The groups are shells around one centre, one inside the other: the same stretched ball of 5 dimensions in 9 sizes.
(in the rows, 128 means zero)
Some rows, each with its group after it:
[150 146 106 119 139 123  80 144 139 140]
(8)
[159 137 103 125 107 151  82 123 105 138]
(3)
[139  98 126 157 137  67  86 176 136 140]
(3)
[111  49 130 121 111  60  81 133 104 141]
(2)
[132 146 126  76 135 162  97  79 125 153]
(5)
[116 123 145  92 154 124  97 102 144 153]
(0)
[171 151 115 167 126 148  80 162 128 134]
(1)
[134 131 113  88 133 121  91 109 126 148]
(1)
[149 116 130 151 115 155  71 135 116 130]
(5)
[144  93 139 168 111 133  74 147 111 131]
(6)
[169 192 100 104 133 186  93 109 129 146]
(2)
[174 132 110 178 106 143  75 166 110 129]
(8)
[141  93 149 174 123 108  90 155 120 140]
(5)
[152 105 146 181 115 131  90 151 112 138]
(5)
[149 161 117  90 124 179 101  83 114 152]
(7)
[136  93 114 134 122  84  73 155 122 135]
(2)
[161 136  97 130 115 106  97 144 111 146]
(8)
[ 85  37 165 110 137  61  83 118 127 145]
(7)
[132 122 140 114 129 169  77 101 125 138]
(7)
[136 116 144 132 127 150  88 114 121 143]
(1)
[111  78 138 102 124 107  79 107 117 141]
(4)
[114  62 143 121 110 107  78 113 103 138]
(2)
[190 184  89 146 112 168  95 143 112 142]
(8)
[193 179  94 172 116 173  76 167 123 130]
(7)
[128  98 138 137 138  94  85 145 135 142]
(4)
[164 113 126 191 115 112  83 179 117 133]
(6)
[136  70 141 172 110  87  84 159 107 137]
(6)
[131 109 139 122 127 121  98 115 118 149]
(4)
[182 177  81 130 116 140  96 145 115 144]
(3)
[147 117 136 143 114 152  89 121 109 141]
(1)
[118  77 152 140 129 107  79 133 125 138]
(4)
[129  87 143 142 118 130  73 128 116 134]
(6)
[126 104 125 115 138  94  82 136 134 142]
(1)
[156 184 114  90 134 201  93  87 128 148]
(7)
[168 183 107 107 122 200  93  98 117 145]
(3)
[132 131 118  95 144  89 107 123 134 157]
(0)
[156 158  89  96 128 129  87 126 126 144]
(3)
[143 138 126 105 123 151 102  97 113 152]
(8)
[171 157 111 145 116 148 102 136 112 147]
(2)
[110  92 141  91 133 107  93  98 122 150]
(4)
[152 101 116 155 101 131  69 146 103 128]
(0)
[115  95 136  89 125 119  91  92 114 149]
(6)
[202 237  95 137 135 210 110 129 133 150]
(0)
[102  92 154  84 138 137  83  82 128 146]
(0)
[101  85 151  82 135 114  93  84 123 151]
(5)

New rows. What belongs after each?
[195 234 100 135 141 224  93 129 143 142]
(0)
[119  79 157 140 130  93  98 129 121 148]
(0)
[151 152 129 124 131 187  78 112 130 137]
(7)
[141 121 126 126 125 153  69 124 125 133]
(0)
[165 174 130 133 128 216  85 106 126 139]
(0)
[126  48 148 176 111  57  88 166 106 139]
(0)
[108  86 147 102 140  91  94 112 129 151]
(2)
[ 98  67 143  83 129  81  93  96 116 152]
(8)
[209 226  93 160 120 219  96 142 123 140]
(3)
[117 121 136  83 145 138  82  96 139 145]
(7)
[127  88 160 148 118 156  76 115 114 135]
(0)
[101  51 148 111 120  83  82 112 111 143]
(4)
[154 115 127 173 129 100  86 174 129 137]
(6)
[194 186  94 161 115 161 100 155 115 143]
(8)
[ 83  16 165 121 126  48  79 125 117 141]
(3)
[172 188 100 106 121 189 100 102 115 149]
(3)
[130 111 119  99 126 103  96 114 117 150]
(1)
[126  65 141 153 116  63  97 150 108 146]
(0)
[171 125 102 175 111 100  84 182 114 134]
(2)
[138 130 123 110 129 149  79 114 126 139]
(6)
[152 152 142 146 140 179  83 128 139 138]
(0)
[138 144 136 114 145 156  90 113 139 146]
(2)
[131 111 121 121 145  69  95 151 139 149]
(3)
[124  90 152 137 125 133  79 121 121 138]
(6)
[196 197 107 168 118 207  90 144 120 137]
(8)
[169 167 115 138 121 187  86 123 119 139]
(4)
[160 165 105 114 132 158  86 125 130 142]
(1)
[151 114 141 175 124 136  81 156 125 134]
(6)
[170 157 113 145 116 157  99 132 112 145]
(4)
[184 185  97 144 122 162  98 144 121 144]
(1)
[142 109 133 138 118 108 105 129 109 150]
(0)
[122  74 135 133 121 100  69 137 119 133]
(2)
[189 203 105 138 120 214  97 118 118 143]
(5)
[135  88 127 143 120  77  92 150 115 144]
(1)
[136 102 114 121 118 106  77 134 115 138]
(4)
[129 103 100  88 120  75  92 122 112 149]
(0)
[137 134 101  94 143  83  93 137 138 150]
(3)
[111  87 147 110 141  93  90 119 132 148]
(6)
[132  87 112 125 119  59  89 150 114 144]
(2)
[129  81 116 125 117  66  86 145 112 142]
(4)
[173 204  91  93 133 188  98 104 128 149]
(3)
[157 115 136 181 120 130  84 162 120 135]
(4)
[ 98  57 146  96 124  74  93 103 112 150]
(8)
[127  68 152 161 115  99  85 142 111 138]
(6)
[205 208 110 188 124 216  87 160 129 133]
(0)
[170 205 116 120 154 187  99 123 151 149]
(0)
[107  55 144 135 137  47  79 155 133 140]
(3)
[135  65 135 172 110  86  71 167 111 129]
(2)
[137  92 103 121 114  67  86 148 110 142]
(5)
[147 144 141 140 143 151  94 130 139 145]
(5)
[143 140 122 125 148 121  84 143 147 142]
(5)
[132  63 132 165 111  73  76 165 109 133]
(4)
[157 171 119 119 142 163  95 122 138 147]
(1)
[160 156 108 130 138 114 103 147 133 150]
(2)
[128 131 124  92 146 119  90 114 140 148]
(6)
[ 92   7 144 135 117  14  71 155 112 136]
(0)
[137 120 111  98 119 119  92 109 111 148]
(6)
[107  44 158 146 120  83  75 137 115 136]
(2)
[113  88 123  89 131  81  86 116 123 147]
(4)
[106  82 147 111 146  86  81 128 140 143]
(3)
[118  97 122  82 119 119  82  94 111 144]
(3)
[150  91 128 187 123  68  85 191 124 136]
(7)
